The rows are grouped in 4 different ways at once. Each group adds its own fixed numbers to the row, and there is some noise. The rows also spread widely along 12 directions, which tell nothing about the answers.
(in the rows, 128 means zero)
Known rows, each followed by its group in each grouping:
[132 136  90 120 120 128 154 108 124 120 134 144 111 135 102 114 170 150
 132 128 137 117 142 147 112  97 120  94 117 129 136 157 175 102 127 113
 128 110 103 141  93 117 148 125]	k_794 (2) k_412 C
[167 146 122 102 120 168 115 134 146 162  93 138 145 138 100 128 145 130
 176 147 146  91 122 123 144 125 128 154 131  95 118 117 157 109 117 100
 116 144 137 152 145 145 176 154]	k_383 (0) k_412 H
[119 113 110 118 149 136 146 148 127 132  45 150 137 120 155 180 146 112
 147 177 104 114 169 124 130 115 198 114 177 141 132 135 148  88 106  98
 146 147  59 144  87 116 169 119]	k_106 (1) k_531 G
[ 77 153 158 102 188 157 148 163 125 153 127 112 116 110 134 106 121 172
 132 130 133  95 115 137 109  76 105 122 153 115 124 125 148  95 111 116
 106 106 116 129 144 144 162 147]	k_383 (1) k_732 S
[130 148 141 131 100 112 140 108 138  89 144 140 142 127 131  95 116 137
 143 140 142 138 152 109 140 137 116 112 118 144 147 128 122 114 152 141
 119 129 104 123 143 125 117 133]	k_741 (2) k_531 C
[ 98 179 145 106 107 113 154 139 135  97 175 120 146 112 145 101  96 136
 147 131 121 143 131 137 140 128 116  94 149 142 147 142 106 109 156 123
 102 125 125 119 159 142 126 152]	k_106 (0) k_623 G
[130 141  81 170 129 173 126 132 128 126 152 181 110 128 126 134 165 121
 152 111 145 136 133 134  88  80 112 123 118 142 116 127 120  96 134 155
 143 123 111  98 110  95  99 132]	k_741 (1) k_732 H
[116 179 134 130 132 149 140 138 144 128 157 141 142 117 116 125 152 134
 179  97 137 152 119 160 124  99 106 101 131 130 121 123 115 127 138 120
  86  99 144  91 123 145 120 131]	k_794 (0) k_623 S
[ 93 158 140 102 132 125 170 151 111 153 182 103 118  87 108 193 109 128
 143 107 126 151  78 169 123  65 153  92 158 125 125 149 129 164 122 120
 138 113 135  89  79 124 139 117]	k_572 (0) k_412 C
[153 133 166 117 127 117 151 118 150 143  91 137 142 118 105 154 146 143
 169 162 143 135 133 105 165 113 168 108 122 122 137 119 159 132 120 115
 138 137  89 132  93 133 159  94]	k_572 (0) k_531 C
[115 157 106 142 148 173 122 155 108 161 169 127 108 143 112 105 126 149
 120 110 144 112 105 135  98  72  87 170 148  78 108 131 133  98 133 152
 133 134 160 138 169 130 151 164]	k_106 (0) k_531 S
[ 89 135 124 116 159 150 152 163 127 114 124 130 133  97 183 133 111 132
 142 167 111  95 139 119 110 109 142 114 157 154 128 136 100  84 136 133
 144 133  72 118 116 118 126 152]	k_106 (0) k_623 H
[101 144 127 122 129 114 141 135 131 117 136 140 107 111 113 121 149 149
 109 116 131 121 157 118 132 112 135  78 140 131 143 140 173 108 116 113
 135 116 108 130 125 107 152 115]	k_383 (2) k_531 G
[157  87  98  85 128 138 119  79  92 110  59  83 150 141  92 108 114 138
 145 122 117  67 139 163 129 185 124 154 136 139 136 179 171 177 113 131
  90 112 164 189 124 136 164 121]	k_741 (0) k_412 G
[165 157 137 144  88 141 106 132 150 139  78 178 150 156 107 154 141  99
 174 124 139 153 162 113 152 129 151 151 146 109 125  90 132  89 128  99
 115 155 131 122 172 124 155 138]	k_383 (1) k_412 S
[103 148 114  87 113 122 141 142 111 111 123 115 139 109 140 159  97  98
 134 113 104 111 153 149 128 134 160  99 165 156 126 142 136 126 126 101
 125 115 125 117 125 107 147 144]	k_106 (2) k_412 C
[168 105 118 175 109 144 140  95 116 145 113 141 131 170  92 161 144 120
 163 132 144 167  93 169 106  90 147 171 124  91 145 154 132 124 131 163
 131 134 132 133  99 130 131  99]	k_383 (2) k_531 H
[137 142 143 133 117 140 122 134 127 142 104 140 125 145 108 164 124  98
 146  99 119 164 137 141 139 105 173 127 158 126 122 121 144 122 120 115
 131 127 142 116 133 114 152 113]	k_794 (2) k_732 G
[ 98 131 171 118 177 142 145 147 120 135  86 113 132 131 135 116 120 165
 143 145 125 117 137 126 121 103 126 137 160 122 131 123 140 108 125 129
 106 112 105 135 142 140 148 125]	k_106 (2) k_623 S
[146 121 159 140 105 141 132 118 122 127 134 116 140 131 128 141  77 115
 152 144 138 139 103 115 129 127 134 171 138 119 133 132  98 151 152 170
 139 146 138 122 155 131 120 126]	k_741 (2) k_623 S
[ 98  99 115 116 122  90 144 148  91  72 113 103 136 103 123 156  97 152
 108 132 116 141 146 125 135 164 148 110 196 146 132 166 112 156 131 118
 138 153 114 121 133 106 148 125]	k_572 (0) k_412 H
[120 138 126 151 129 139 111 115 113 126  73 157 117 168 136 128 135  89
 135  83  99 134 192 149 106 104 156 132 139 155 132 113 150  65 115 123
 130  97 125 123 133  83 125 119]	k_794 (2) k_623 C
[147 153 104  98 105 138 160 111 108 160 178  90 134 138  68 131 125 152
 161 126 144 133  54 189 118  89 100 142 136  78 125 176 152 155 140 117
  99 123 177 148 113 164 168 147]	k_572 (0) k_412 C
[139 147  78 131 101 170 131 117 142 108 129 160 162 120 160 134 136  81
 189 141 130 100 146 151 102 129 123 135 113 161 121 132  90 104 158 143
 106 121 111 110 113 130  99 160]	k_741 (2) k_412 S
[170 153 122 143  88 128 148 126 148 153 145 166 112 140  81 154 168 148
 152 159 155 177 112 103 149  91 145 111 139  85 133 135 167 118 140 112
 154 160 108 140 124 131 162 112]	k_106 (2) k_623 G
[124 187 169  55 120 131 125 122 183 112  87 136 177 109 184  78 106  85
 191 143 108  49 202 111 172 162 151  79  91 182 139  90 139  68 126  82
  92  95  93 135 145 141 148 164]	k_794 (0) k_531 C
[110 139 145  83 142 130 170 111 138 131 133 102 147  98 145 123 115 127
 176 153 116  86 113 163 124 115 142  91 114 156 146 162 135 132 131 128
 106  96 107 138  82 150 133 122]	k_572 (0) k_623 G
[109 119 159 117 143  97 122 130 102 106  39 116 130 152 120 116 115 150
 105 116 104 124 194 119 146 148 156 128 181 129 148 124 171  84  97  92
 117 131 114 158 162 103 183 116]	k_383 (0) k_531 C
[120 143 157 103 134 136 139 100 130 131  85 114 160 154 152  90 104 108
 188 137 111  90 146 169 115 126 126 139 115 139 147 134 128  83 144 127
  76  91 128 150 143 153 131 143]	k_572 (2) k_623 S
[102 202 109 101 121 152 135 159 135 147 170 144 120 104 102 140 156 126
 157  89 135 138 129 152 122  81 109  85 150 127 111 110 150 110 127  81
 102 101 146  90 123 125 139 154]	k_741 (2) k_412 C
[113 128 163  70 142 115 131 145 132 113  89  92 158  93 121 134  97 140
 151 134 122  87 139 123 161 171 148 102 157 138 133 134 146 163 105  91
 100 117 131 131 140 140 176 130]	k_383 (1) k_531 H
[124 122 114 157 107 116 128 110  96  97 168 126 105 136  87 107 118 155
  96  84 141 147 134 118 116 127 101 121 132 130 131 156 149 156 137 166
 147 115 154 126 154  88 118 112]	k_106 (2) k_623 C

New rows, each followed by its group in each grouping:
[119 106 150 168 174 141 131 119  94 125 102 117 114 157  85  98 141 199
 118 120 156 152 116 129 107  98  86 174 151  89 135 134 147 133 127 166
 108 126 136 143 146 136 138 105]	k_741 (2) k_531 S
[102 148 127 127 117 115 133 138  91 157 198 117  64 125  78 135 100 139
  73  63 134 133 113 125 114  67 125 105 141 102 119 150 182 131 111 135
 180 118 170 122 156  76 157 118]	k_572 (1) k_732 C
[ 94 136 125 125 146 126 132 133 103  99 128 109 124 121 128 101 113 146
 114  91 114 121 150 146 114 129 113 116 156 153 129 145 131 126 123 131
 117 103 138 122 138 107 130 132]	k_794 (0) k_623 C
[ 85 148 118  96 144 138 138 130 119  92 127 120 141 103 145 119 118 115
 157  91 110 106 154 171 107 136 125  79 139 181 128 141 126 126 127 116
  84  77 130  96 113 116 111 131]	k_741 (2) k_732 H
[138 145 127  96 118 136 145 123 126 143 142 114 119 122  91 132 126 141
 144 126 135 124 106 142 134 111 130 108 142 114 128 152 168 144 127 113
 119 122 145 141 124 137 163 122]	k_741 (2) k_732 G
[130 138 131 132 107 116 148 102 131 104 136 138 135 143 146 106 110 125
 137 146 123 124 150 128 130 121 139 123 117 136 158 149 129  91 144 153
 136 135 100 150 137 126 129 130]	k_106 (0) k_531 G
[166 136 118 206  82 127 136  80 127  91 163 170 137 171  78 111 162 145
 160 101 162 213 122 138 117 115  94 141 102 124 142 140 115 141 164 185
 111 120 138 109 132 116  79  99]	k_106 (2) k_623 C
[140 163 130 122 126 163 144 109 118 165 133 126 134 169 129 117 114 113
 173 130 124 112 105 176 104  72 115 170 114  96 138 136 131  77 141 145
 100 116 144 149 140 153 142 152]	k_106 (0) k_412 S
[139 138  73 179  83 162 123 143 122 124 190 159 129 134 143 152 114  90
 140 128 140 148 100 140  94  97 125 171 140 109 120 148  69  98 155 173
 163 166 135 102 141 110 107 164]	k_383 (0) k_531 H
[ 84 140 108  88 131 110 154 139  94 103 132  91 133 113 138 126  90 136
 122 130 105 113 133 165 111 125 128 110 179 134 139 163 130 113 126 101
 107 120 125 133 126 129 156 153]	k_741 (1) k_531 C
[175 121 148 108 100 135 124 102 134 154 110 125 130 149  96 126 111 115
 161 138 143 104 118 117 145 128 150 141 104 106 128 137 166 132 129 131
 141 133 144 156 142 125 160 120]	k_572 (2) k_732 H
[153 158 155  99 113 140 154 100 153 132 112 131 155 140 144 111 112 120
 195 162 133 113 126 141 139 118 132 125 107 129 145 130 127  94 148 124
  94 125 107 141 129 160 140 135]	k_741 (0) k_732 S
[139 158 100 141 114 144 130 150 146 134 129 163 139 141 111 106 174 150
 157 159 155 141 136 110 130 105 108 134 146  99 113 116 134  76 148 105
 121 152 111 132 141 139 152 164]	k_572 (2) k_531 C
[110 171 140 139 134 151 125 114 126 126 221 128 109 116  91  66 125 159
 132  60 162 107 112 127 110 100  48 105  77 127 124 132 144 159 137 178
 110  76 182 107 167 118  98 128]	k_106 (1) k_623 S
[112 155 131 114 101  88 146 111 118 103 128 130 125 147 112  99 127 134
 125 113 121 140 168 143 133 123 130  87 138 127 151 143 162  83 136  98
 111 114 123 140 145 116 151 131]	k_572 (2) k_531 C
[144 165 149 101  98 106 156 143 158 126 137 147 134 102 101 166 144 147
 159 158 144 160 131  96 179 120 163  74 150 117 137 125 154 140 133  89
 134 155  93 122 119 138 170 114]	k_106 (0) k_412 G
[160 151 114 130  99 130 100 118 135 129 156 148  97 135  73  81 153 150
 118  82 153 110 153  90 145 134  98 106 104 107 120 128 185 130 119 120
 149 124 167 140 174  94 154 126]	k_794 (0) k_623 H
[135 139 122 117 121 137 126 131 125 125 127 138 116 110 109 131 131 141
 126 122 139 111 147 100 140 124 128 116 135 136 123 123 155 133 121 123
 148 134 118 128 132 103 145 126]	k_741 (0) k_412 C
[130  90  91 139 144 168 121 137 104 127 120 108 149 117 125 135 115 130
 138 149 141  93 102 133 101 133 123 182 148 127 100 156 105 162 136 169
 145 139 135 138 112 125 130 148]	k_572 (2) k_531 C
[150 158  95 181  80 141 111 116 136 104 133 182 144 154 110 137 162  99
 176  84 133 181 152 154 117 129 123 126 133 140 130 124 103 101 143 134
 105 125 146  95 141 104  99 127]	k_383 (0) k_623 H
[105 152 126 120 124 123 128 150 133 104 135 143 122  97 117 150 140 128
 127  94 126 141 161 120 146 128 146  81 155 155 123 126 139 143 118 110
 132 124 125  99 125 103 138 120]	k_794 (0) k_412 G
[114 127 141 122 142 118 142 142 109 129 105 118 122 117  74 162 141 170
 121 112 139 155 123 133 137 112 138 114 176 113 130 137 167 158 102 103
 122 128 129 121 119 118 170 104]	k_383 (1) k_412 C
[144 117 157 129 127 114 139  97 125 123  89 127 137 137 103 138 136 133
 171 117 127 136 139 143 138 131 150 110 119 140 146 140 151 141 121 133
 116 104 122 130 105 118 130  85]	k_572 (0) k_623 H
[164 171 148 136  87 148 117 106 152 134 159 135 172 108  49 178 154  99
 222  39 158 181  93 180 150 140 120  95 104 137 112 120 127 242 129 132
  58  72 214  59 112 140 103  84]	k_383 (2) k_623 S
[121 190 126 138 113 177 126 116 145 148 204 149 121 124 146  92 114  92
 166  95 134 102 115 148 101  80  91 131  80 143 130 121 109  94 149 173
 124  98 154 108 144 123  85 156]	k_741 (0) k_623 G
[ 95 114 109  96 168 155 148 150 110 123 109 116 128 102 175 134 103 131
 130 166 109  55 139 127 102 112 145 130 147 151 129 151 124  95 122 137
 151 127  80 143 106 117 141 154]	k_106 (0) k_412 H
[146  98 130 165 126 152 111  99 106 134  98 145 111 149 121 140 114 101
 121 101 125 109 157 110 110 115 153 158 111 150 126 127 150 131 117 184
 174 113 127 136 127  72 111  96]	k_106 (2) k_623 C
[115 102 150 148 127 101 135 109 104 103 123 124 114 138 122 102  96 149
  98 130 133 121 153  97 127 126 129 138 125 134 146 142 139 117 127 165
 159 136 108 147 149  96 133 114]	k_572 (1) k_531 C
[126  98 162 106 182 136 131  99 105 120  34 105 131 150 107  83 135 185
 134 143 131  86 161 124 127 135 112 151 135 137 146 128 185 118 107 131
  97 103 106 175 126 132 159 109]	k_741 (2) k_412 C
[167 109  87 112  70 161 103 114 111 148 132 108 144 122 129 168  67  46
 146 108 117  66 112 144 116 160 161 173 132 128 109 163 122 168 131 152
 156 135 186 143 153 103 145 150]	k_383 (2) k_623 S
[ 96 118 188  82 164 112 144 145 114 121 109  92 100 109 142  88  73 188
  89 170 128  74 145  69 147 122 124 130 150 121 151 129 157 100 118 130
 159 150  86 160 169 121 172 136]	k_741 (0) k_412 H
[143 146 161 141 136 150 124 113 153 127 108 158 139 133 115 103 153 139
 168 127 146 125 153 104 142 124 123 117 101 145 135 107 150 125 133 150
 116 107 114 130 134 125 115 109]	k_106 (2) k_623 G
[ 72 108 171  95 214 147 136 155 109 125  74  83 126 100 147  76 107 202
 108 148 125  49 146 106 118 130 100 139 163 135 130 136 154 117 103 134
 111 110 105 163 153 135 167 138]	k_383 (0) k_623 S
[ 89 177 159 122 127 119 105 171 135 100 118 153 133 112 142 120 115 116
 119  90 120 136 204  82 156 138 142  93 164 159 119  78 134  92 123 102
 128 120 119  94 185  89 134 142]	k_106 (2) k_531 C
[125  95  92 118 145 159 105 131  83 135  68  98 147 128 125 156 104  96
 144 100 100  84 137 166 104 150 151 170 172 150 101 153 128 157 108 135
 127 114 166 139 119 101 144 135]	k_572 (0) k_623 C
[138 158 131 104  92 127 145 109 119 135 132 114 149 144 113 160  95  85
 171 107 112 149 112 186 130 108 156 131 139 126 138 142 123 129 128 111
 106 113 154 117 118 138 145 136]	k_794 (1) k_412 C
[119 133 159 120 128 129 108 163 114 145 109 117 124 137 117 136  90 124
 122 125 127 128 137 104 143 121 147 158 174  97 116 111 133 109 124 116
 148 152 148 129 181 114 167 146]	k_572 (2) k_531 H
[123 126 145 132 140 129 112 122 132  92 118 134 132 112 104  86 136 166
 128 108 155 108 167  87 143 159  93 113 120 143 126 118 148 157 130 147
 109 113 133 125 160 116 126 114]	k_741 (2) k_531 S
[149 147 121 143  99 114 131  94 120 114  99 151 131 178  95 119 146 122
 155  97 127 162 159 162 126 115 126 128 129 115 147 135 152  96 130 112
  93 116 141 134 145 126 144 119]	k_794 (1) k_412 S
[133 135 130 152 142 161 115 115 113 151 125 145  94 142 108 125 132 126
 127  82 136 114 138 126 106  84 120 142 116 124 121 122 160 113 116 161
 143 114 146 125 141  95 129 107]	k_741 (0) k_732 S
[156 117 142  72  74  80 127 143 116 140  91 111 119 108  88 192  84 115
 108 148 123 119 150  73 188 159 204 107 185 108 121 136 182 157 108  67
 184 180 125 151 154  97 217 119]	k_572 (1) k_412 C
